There are 11 hidden switches. A switch that is on adds its own fixed numbers to the row, and there is some noise. The rows also spread widely along 16 directions, which tell nothing about the answers.
In the rows, zero is written as 128.
Some rows, each with its switches (1 for on, 0 for off) after it:
[174  90  92 131 107 157 159 119  69 154 139 103 126 126 159 154 132 133
  93 120 126 128 109 111 115 143 172  86 130  86 136 141 123 110 187 167
 107 131  96  92 104]  0 0 1 1 1 1 1 1 0 1 0
[147 106 139 101 108 108  95 173  50 141 153 108 120 127 168 112 129 135
 131 115 108 130 158 126 142 140 153 173 144  97 145 142 128 151 155 129
 127 112  92 105 128]  0 0 1 1 0 0 1 1 1 0 1
[120  71 137 162 122 195 138 111  99 152 126 144 105 155 154 125 139 140
 162 159 158 134 118 119 139 157 145  93 133  91 109 107 121 145 178 144
 111 141  61 130  72]  1 1 0 0 1 0 0 1 0 0 0
[103 101 116  94 117 123  44 151  76 118 138 154  70 122  84 156 141  35
 150 119 111 197 100  76 168 155  84 193 172 182 136 123 130  98 127 112
  89 123  95  65 132]  1 0 0 0 1 0 0 1 0 1 0
[195 112 143  79 126 126 163 148  95 132 132 116 118 112 130 183 124 140
 108 132 115 157  81 111 164 127 112 132  93  80 181 113 148 145 155 116
 105 165 102 115  87]  1 1 0 0 1 0 0 0 0 1 1
[155  93 115 113 120 159 122 140 105 138 155 119 120 126 117 159 103  96
 130 105 130 184 113 109 139 137 141 119 140 137 123 140  96 136 168 115
 125 130 102 112 107]  0 0 1 1 1 0 1 1 0 0 0
[122  70 104 135 112 170 139 191  33 156  94 140 100 167 124  91 117 139
 120 183 102 114 118 105 156 144 120 145 161 130 113 103 149 157 170 126
  93 130 120 120  61]  0 1 1 1 0 0 0 1 0 0 0
[126  72  82  97  72 120  85 143  38 115 154 101 114  97 136 142  72 152
 134 116 203 220 111  93 196 168 159 176 145 117 144 116 149 208 116 116
  43  88 111 117 119]  1 0 0 1 0 0 0 0 1 1 1
[144 121 164 151  84 157 109 119 170 152 127 169 129  87  61 194  94 127
 118 163 123 119  97 106 139 143 131  70  71 119 177 178 114 113  84 166
 126 202 113 138 124]  1 1 0 1 0 0 0 0 0 1 1
[186  82 163 122 123 184 146 132 108 142 111 145 100 159  88 111  85  65
 113 116  88 189 100 108 119 145 129 129 152 112 138 153 122 118 182 104
 149 163 143 170 130]  1 0 0 0 1 1 0 1 0 1 1
[197  99 114 131  87 158 134 117 136 130  85 150 172 124 141 199 141 160
 142 117 148 155  54 135 185 133 155 128 138  87 119 152 100 191 119 112
  92 145 100 114 117]  1 1 0 1 1 1 1 0 0 0 1
[122 109 121 151 133 166 136 111 149 117  87 167 142 130 132 148 186 135
 135 143 144 145  85 140 128 146 140  81 142 120  76 130  87 124 132 116
 115 139  72 118 119]  1 0 1 0 0 0 1 0 0 0 1
[146  94  92 176 120 151  76 143  94 146  88 128 178  82 170 179 158 188
 148 168 119 151  86 136 159 113 136  93  91  90 140 147 103 170 153 150
  77 116  89 103 126]  0 0 0 1 0 0 1 1 0 1 1
[131 116 133 133  95 146  76 119  62 136 138 113 112  94 124 137 135 125
 142 154 147 170 134  97 176 135 134 122 128  99 167 145 151 143 145 135
 103 122  68 118 123]  1 1 0 0 1 0 0 0 1 0 1
[185 152 203  79 131 119 144 177  25 121  77 124 143 188 109 193  91 108
  81 212  75 143 122 138 163 164 126 194  94  40 139 142 161 121 133 120
  94 191  74  89  95]  0 0 1 1 0 0 1 1 1 0 0
[178  81  80 149  96 165 136 139  46 154 117 101 132 100 140 117 132 117
  80 129  98 151 132  98 115 112 157  50 133 130 177 160 122 109 200 131
 118 108  95 129 106]  0 1 0 1 1 0 1 1 1 1 0
[129  96 109 140 118 174 146 145  95 141 178  93 104 102 132 186 135 165
 144 146 153 155 102 120 170 148 149 179 131  84 133  97 170 160 154 152
 114 138 128  90  98]  1 1 0 1 0 0 0 1 0 1 0
[105 119  87 134  77 127  49 170 116 168 177 121 162  85 118 157 120 193
 186 113 112 123 147 118 182 108 185 124 157 103  83 177  41 172 145 132
 119  93  88  59 169]  1 1 0 1 1 0 0 1 1 1 0
[ 82 102  79 147 126 149 136 133 135 114 178 116 112  63 121 173 157 165
 123 133 177 167 121 120 130 149 152 116 124 150 108 108 122 131 119 146
 110 112 115  98 129]  1 0 1 1 0 0 0 1 0 0 0
[168 120 164 123 116 124  93  88 138 130 134 159 119  97 147 154 158 114
 147 106 124 157  92 104 130 140 139 106 122  94 154 174 112 128 129 145
 118 148  95 117 165]  1 1 1 0 1 0 1 0 0 0 1
[101 129  94 199 101 205 138 148 107 147 130 113 125  81  58 196 168 104
  83 194 100 113 138 129 121 143 148  95 115 141 140 154 138  46 137 158
 160 162  89  93 114]  1 1 1 1 1 0 0 1 1 1 0
[160  84 122 103 126 110 111 153 122 131 117 161 119 127 143  97 124 114
 123  78  88 161 106 118 106 141 142 137 153 136 115 155  72 140 151 104
 121 116 140 133 169]  1 0 1 0 1 0 1 0 0 1 1
[143 116 160 140 170 162 128 164  83 126 134 103 104 106 100  94 105 113
 104 150  77 210 165 129 109 139 125 164 120 114 151 135 154 129 180 116
 157 139 156 174 168]  1 0 0 1 1 0 1 0 0 0 1
[147  64 103 138 129 174 140 163 104 137 130 135  90 103 123 141 148 129
 116 130 109 175  88 113 135 139 115 143 133 141 140 113 143 147 159 133
 115 140 137 126 107]  1 0 1 1 1 1 1 1 0 0 1
[143  86  91 124  96 167 127 178  73 151 130 110 122 106 110 117 126 144
 111 142 118 154 125 110 167 121 144 125 151 142 141 129 123 155 170  99
 135 119 117 135  99]  0 1 1 1 0 0 1 1 0 1 1
[173 103 122 139  76 151  65 151  90 148 140 101 146 111 141 159 129 107
 144 100 113 151 127 132 167 129 150 169 139 109 169 164 103 142 156 120
 158 120  89 112 129]  1 0 1 0 0 1 1 1 1 1 1
[131  63 141 191  91 180 150  79 133 132 108 164  99 118 193 138 190 164
 123 149 206 111  82 123 122 169 165  53 101  98 150 114 151 148 113 175
 117 161  71 172  73]  1 0 1 1 0 0 1 1 0 1 0
[138 103 133 147 125 144 106 180 119 143 138 118 153 126 134 182 116 121
 126 139  89 127 146 160 114 152 134 149  88 113 141 138  76 109 154 133
 152 144  75 101 110]  1 0 1 0 0 0 1 1 1 1 0
[156 160 141 150 156 147  98 129  94 133 140  85 163  67 145 130 180 143
 121 131  77 178 173 139 109  99 154 108 125  78 155 170 106 100 212 128
 172 104  85 119 204]  1 1 0 1 0 1 0 1 0 1 1
[150 117 148  92 150 128 157 137  98 102 192  96  80 110 134 117 136  84
 103  75 136 202 144 110 101 146 139 168 159 138 144 116 150 114 167 103
 164 115 137 141 148]  1 0 1 1 0 0 0 1 0 0 0
[154  93 143 157 128 146 136 204 141 144 118 132 152 122 144 130 130 140
 114 124  88 114 146 162 112 115 120 113  83 147 169 128  74 141 156  99
 190 146 108 181  92]  1 0 1 1 0 0 0 1 0 1 0
[157 128 108 153 110 163 127 112  80 129 116 107 139 102 122 181 145 128
 109 154 125 157  96 118 150 136 147 141 132  83 138 150 151 114 150 148
  99 131 108  87 135]  0 1 1 0 1 1 0 0 1 0 0
[108  79 112 158 129 200  78 123 136 136 149 138 102  81 116 175 163 122
 175 142 158 216  72 107 177 130 110 121 134 138 125 107 127 160 159 131
 112 135  91 113 108]  0 0 0 1 0 0 1 1 0 1 1
[161 124 135 103 135 136 147 155  94 147 149 115 129  96 104 144 113 155
  92 141  72 160 133 105 114 111 147  87 113  84 140 157 108 115 188 141
 119 139 111  98 150]  0 1 0 1 0 1 0 1 1 1 0

New rows. What belongs after each?
[139 123 162 141 113 150 146 135  81 134 148 110 110 134 153 130 149 165
 123 147 139 121 132 135 145 151 163 167 135  53 128 120 171 153 144 159
 134 145 111 126 118]  1 0 1 1 0 1 0 0 1 0 0
[142 134  98 140 122 138 118 139 108 137 124 120 172  83 138 184 160 183
 130 155 122 137 104 121 156 103 149  83 115  97 117 153  99 146 153 133
  98 117  92  85 131]  0 1 1 1 0 0 0 1 0 0 0
[137  72 138 106  96 118 118 163 142 152 140 167 125 112 132 147  87 214
 157 136 139 125  88 103 169 128 136 108  99 101 128 136  96 212 106 133
  72 145 126 127 103]  0 1 0 0 0 0 0 1 1 0 0
[156 101 147 146 139 138 107 109 111 143 147 133 122 107 187 158 164 135
 140 119 111 139 106 124  92 154 154 109 108  66 142 148 118 114 172 186
 114 139  87  94 149]  1 0 1 1 0 0 1 1 0 1 1
[150 102 122 137 104 152 150 133 103 129 130 120 139 135 136 170 127 119
 104 126 144 134 143 140 120 174 179 140 131 111 125 141 109 114 134 128
 135 141  81 114 121]  1 1 0 1 1 0 1 1 0 1 0
[177  67 112 144  99 152  86 156 111 160 131 129 136 110 151 139 118 128
 162 102 104 140  94 113 151 110 118 121 124 126 179 146  96 167 175 118
 132 120 120 133 103]  1 1 0 0 0 0 0 1 0 1 1
[121 127 109 133 111 126  66 183  76 146 132 112 111  96 102 114 161  86
 125 130  62 117 163 119 142 125 113 188 158 159 168 145 133  90 147 122
 161 118 117  92 150]  1 1 0 0 0 0 1 0 0 1 1
[120 113 110 130 152 158 104 194  91 144 136 124 118 116  85 115 135  64
 105 132  53 167 161 120 102 110 100 100 134 181 133 133  71  71 207  96
 170 123  84 117 121]  0 0 1 1 1 0 0 1 0 1 0
[160 119 108 151 121 169 130 189 106 148  66 132 210 126  84 211  86 182
 115 199  80 146  94 159 170 121 145 118  87  80  95 164  69 159 141 108
  95 161 114 110 122]  1 0 0 1 1 0 0 1 0 1 1
[167 108 108  81 109 107 141 174  56 109  82 122 125 137 132 126 150 110
  80 125 114 147 135 120 160 136 125 176 158 153 149 123 140 129 129  72
 116 114  95 117 113]  0 1 0 0 1 1 1 1 0 0 0
[148 118 102  99 105  99 141 158  67 140 147 106 113  82 143  89 155 151
  69 113  98 101 181 110  98 124 156  87 127 134 178 147 134 102 148 146
 131 110  92 112 137]  0 1 0 1 0 1 1 0 1 0 1
[122 149  74 123 122 113 106 191 101 125 128  98 170  58 118 234 190 173
 102 165 100 127 130 147 167 102 116 126  85 138 145 123 108 115 118 129
 110 123  51  39 110]  0 0 0 1 0 1 1 1 1 0 0
[151 107 113 107 119 142 140 148  95 120 130 118 108 103 108 145 151 111
  97 121 113 168 122 114 142 145 143 160 156 130 138 136 140 113 142 101
 136 131 120 113 144]  1 1 0 0 1 0 1 1 0 1 1
[189  77 142 132  94 152 136  84  75 111 105 137 115 120 190 107 159 105
 100 100 177 183  96 107 123 156 164  84 143 102 176 140 148 148 157 113
 110 119  73 173 110]  0 1 1 1 0 0 1 0 1 1 1
[125 112  84 149 118 157 119 119 106 124 130 108 142  87 106 164 122 124
 110 141 148 174 130 117 142 140 147 114 128 143 131 142 117 119 137 124
 110 112 106 108 134]  0 1 0 0 1 0 1 0 0 0 0
[152  84 122  87  96 101 117 157  49 150 154 134  89 146 184 118 150 134
 136 101 108  91 124 106 131 160 159 160 160  90 127 136 134 140 146 164
  90 126  86  65 109]  1 0 1 1 1 0 1 1 1 0 1
[101 105 133 117 140 127 145 204 101 148 166 124 109 109 116 149 115 178
 115 163  88 103 164 142 114 158 143 164  98 102 117 116 123 126 128 160
 120 152 118  94 123]  1 0 0 1 1 0 0 1 1 0 1
[166  93 124 152 108 135  89 151 104 139 100 143 103 116 161 101 192 113
 142 106  92 119  91 114 149 106  97 147 151 143 177 131 144 147 147 127
 144 124 132 139 112]  1 0 1 0 0 1 1 0 0 0 0
[124  75 132 104 109 152  99 149 118 130  88 205  80 136  67 108 126 112
 146 142 106 185  55  74 167 138 112 119 186 158  88 147 121 170 111 104
  72 151 152 123 134]  1 0 0 1 0 0 1 1 0 0 1
[103  73  76 152 136 123  81 136 104 114  95 169 143  95 189 154 199 164
 142 132 132 176  75 124 113 152 146  94 135 122  81 130  72 148 146 143
  42  88  61  63 152]  1 0 1 1 0 0 1 1 1 1 0
[171 117 125 126 112 118 169 101 124 102 137  97 161  86 175 155 146 145
  69  98 175 147 169 152  83 164 197  92  98 107 173 151 109 100 127 115
 157 117  73 158 154]  1 1 0 0 0 0 1 1 0 1 1
[171 137 125 134 151 144 133 138 107 124 147 102 131  61 104 183 145 112
  86 136  83 195 103 107 117 108 124 114 105 114 176 159 142  93 173 132
 133 134 143 109 164]  0 1 1 1 0 0 0 1 0 1 0
[114  88 145 130 144 158 142 166  94 119  82 178  79 132  88 132 147 109
  98 184  87 158  98 112 113 175  94 163 131 131 128 109 164 114 122 142
  81 166 119 112 122]  1 1 0 1 0 1 0 0 1 0 1
[140 104 157 111 124 126 156 150 112 112 146 124  89 133 174 103 179 108
 103  93 147 123 165 150 110 167 149 170 140 132 157  98 147 118 125 108
 184 139  84 164 110]  1 0 0 1 1 0 1 0 0 1 1
[146 133  65 154 155 154 134 167  71 110 105  87 163  52  75 198 128 118
  62 177  86 219 113 120 123 111 115 104  90 154 153 153 129  92 163 113
  97 117 136 104 151]  1 0 1 1 1 0 0 1 0 0 0
[183 100 138 129 129 138 137 153 121 125  86 150 152 139 137 158 126 118
 108 123  96 155  88 135 125 130 133 128 124 117 133 151 101 143 139 105
 122 144 128 137 127]  0 0 0 1 0 0 1 1 0 1 0
[175 167 144  88 136 119 131 110  33 123 139  85 134 138 133 105 150  88
  89 112  85 168 187 112 104 122 179 100 173  78 118 179 118  72 207 123
 152 107  64  95 183]  1 0 0 1 1 1 1 1 0 0 0
[172  94 117  95 143 141 189 155  99 131 126 124 128 144 160 119 152 145
 101 104 106 142 105 132 115 138 154 118 154  95 105 111 105 142 191 103
 127 125 104 116 108]  0 1 1 1 0 0 1 0 0 1 1
[135 128 135 116  83 133 148  98 130 114 140 132 110 102 113 133 151 125
  88 119 183 132 140 112 136 154 163 103 138 138 148 142 140 108  93 122
 149 143  89 144 125]  0 1 1 0 0 1 1 0 0 0 0
[167 128 154 159 136 156 132 122 117 140 102 136 159 124 123 141 128 114
 102 149  82 135 142 134  86 130 155  84 115 101 137 183 101  98 161 139
 145 145 108 132 159]  0 1 0 1 0 0 1 1 0 0 0
[132  85 134 126 137 142 101 132 112 137 145 144 100 122 180 173 182 106
 150 120 126 131 118 130 111 169 113 164 124 122 147 102 125 114 150 165
 110 136  54  67 105]  0 1 0 1 0 1 1 1 0 0 1
[154 129  84 134  87 146  66 144  75 145 115 109 193 117 130 202 128 162
 172 140 118 161  73 124 216 109 165 163 169  64  82 171  84 179 159 109
  77  96  99  40 148]  0 1 1 0 0 0 0 1 1 1 0
[111 108 125 149 135 153 109 152  97 156 157 115 114 119 127 107 126 101
 130 136  92 109 194 133  87 150 130 110 116 136 149 130  95  75 181 149
 162 127  67 112 115]  1 1 0 0 1 0 0 0 0 0 1
[137  94 108 129 115 148 171 119 119 128 142 145 114 119 146 130 168 128
 103 102 127 117 128 123  84 159 179  90 163 116  96 144 105  98 148 138
 120 122  90 101 139]  1 1 0 1 1 0 0 1 1 0 1
[138 151 123 114 113 136 175 109  70 110 106 111 117 103 132 151 223 139
  62 172 153 113 145 118 142 139 149  78 125 110 152 121 167  72 134 129
 139 142  33 104  99]  1 1 1 0 0 1 1 1 0 0 0
[100  81 132 165  77 200 135 145 138 188 168 140  71 101  98  66 138 203
 164 151 145  78 124  96 183 108 150  76 148 113 137 114 151 178 145 149
 174 158 144 179  74]  1 1 0 0 0 0 0 0 0 1 1
[191  93 141  25 133 103 198 166  69 118 122 137 103 134 131 131 129 164
  69 120  97 186 106 102 134 143 150 112 135  77 121 120 117 154 172  93
  82 143  84 111 122]  1 1 0 1 1 1 1 1 1 1 1
[210 103 155 127  95 152 153 117  86 128 113 127 111 117 145 127 147 151
 108 114 121 169  71 102 168 112 169 113 152  67 155 161 170 179 148 116
 125 148 154 164 134]  1 0 0 1 1 0 1 1 1 1 0
[115 125 127 163 135 149 155 135 105 127 132 111 144 135 154 157 140 149
 108 153 137 101 154 161  93 173 170 138 110  86 113 118 125 100 136 165
 134 138  91 109 123]  1 0 0 1 0 0 0 0 0 1 0
[166  96 111 118  94 123 108 170  72 137 158  94 147 101 149 170  89 139
 114 111 122 153 130 131 141 158 167 198 125  96 161 152 126 153 140 131
 110 115 130 100 142]  0 1 1 1 0 0 0 1 1 1 1
[128 135 155 119 120 132 195 151 139  87 137 123 117  97 111 171 170 129
  47 140 163 140 165 159 112 168 161 127  97 148 148 118 140  92  77  96
 180 165  73 164 114]  1 0 1 1 1 0 1 1 1 0 0
[133 134 131 107 137 135 174 135  86 111 121 127 107 139 123 109 170 121
  87 127 107 137 133 124 121 145 161 148 180  99  91 124 147  97 152 104
 137 125 112 109 148]  0 1 0 0 1 0 0 0 1 1 0
[165 102 112 142 141 157 134 164 105 119 103 130 133 118 147 190 187 115
 126 133  84 146  68 142 140 130 111 176 145 115 129 120 148 134 145 124
 112 137 124  80 114]  0 0 0 1 0 0 1 1 1 0 1
[153  98 114  73  78 110 138 122  96 115 114 148 155 172 124 156  78 106
 114  98 176 140 127 123 139 180 181 118 155 127  87 155  66 130 100  92
  88 124  64 109 113]  1 0 0 0 1 0 0 1 0 0 1
[136  93 109 135 108 152 108 158  45 147 107 134 105 116 126 130 153 105
 101 164  92 132 128 104 134 140 125 114 135 123 158 136 146 101 163 139
  98 134  77  99 103]  0 1 0 1 1 0 0 1 1 1 1
[131  96 107 153 101 155  86 139 100 144 137 116 154 108 134 184  99 132
 145 152 153 151 124 122 154 146 133 129  98 125 154 140 103 141 142 137
 106 123  82 104 100]  0 1 1 0 0 0 0 1 0 0 0
[218  85 115 119 142 131 149 142  56 139 146  68 134  98 197  84 124 149
 104  76  92 195 148 117 111  99 159 113 129  87 190 145 126 159 244 100
 151  81 137 168 148]  1 1 0 0 1 0 1 1 0 1 0
[161 106 141 147 134 147 177 115 136 143 127 152 113 124 171 143 176 188
 133 127 109 100  69 122 121 134 161 117 139  52 107 129 143 150 147 173
 105 156 146 107 137]  1 1 0 1 1 0 0 0 0 1 0
[154  99 148 153  72 170  67 109  53 146 113 119 111 124 117 137 104  72
 119 160 152 159 125  99 164 160 139 133 120 117 195 162 169 114 131 144
 126 154  92 151 107]  0 0 1 0 0 0 1 1 0 1 1
[164 149 128 135  89 146 109 153  94 156 175  74 159  75 119 191 116 170
 121 139 117 134 137 126 181  93 168 107  94  72 164 165 118 143 154 137
 156 142  98 111 120]  0 0 1 1 1 0 0 1 1 1 0
[151  74 135 141 140 139 129 172  98 130 113 143  75  68 101 125 130 108
  70 160  76 166 119 102  99 146  88 138  77 169 225 136 176 103 127 138
 124 162 159 162 127]  1 1 1 0 1 0 1 1 0 0 1
[171 106 125 125  93 151 114 153 101 146 142 125 129 116 121 179 129 118
 130 121 109 132 110 123 157 142 145 162 135 116 151 156 126 140 132 128
 134 150 114 102 118]  1 1 1 1 1 0 1 1 0 0 1
[151 122 148  94 133 127 118 167  91 124 111 134 127 130 119 152 133 107
 113 142 105 173 133 127 156 136 114 148 119 126 145 118 110 134 149  87
 128 144  67 119 111]  0 1 0 1 1 0 1 0 0 1 0
[168 134 137 148 106 134 129 131 111 128 139 110 144  96 158 131 183 123
 109 100 102 109 149 144 103 131 171 128 140 105 156 170 124 107 143 134
 174 125 101 125 156]  1 1 1 1 0 0 1 0 1 0 1
[162 120 139  64  99  64 106 138  61 124 154 126 113  97 132 167  89 121
  90 111 123 151 141  92 121 174 163 165 113  98 176 170 138 111 102 154
  73 137 113  81 173]  1 1 0 1 1 0 0 1 0 1 1
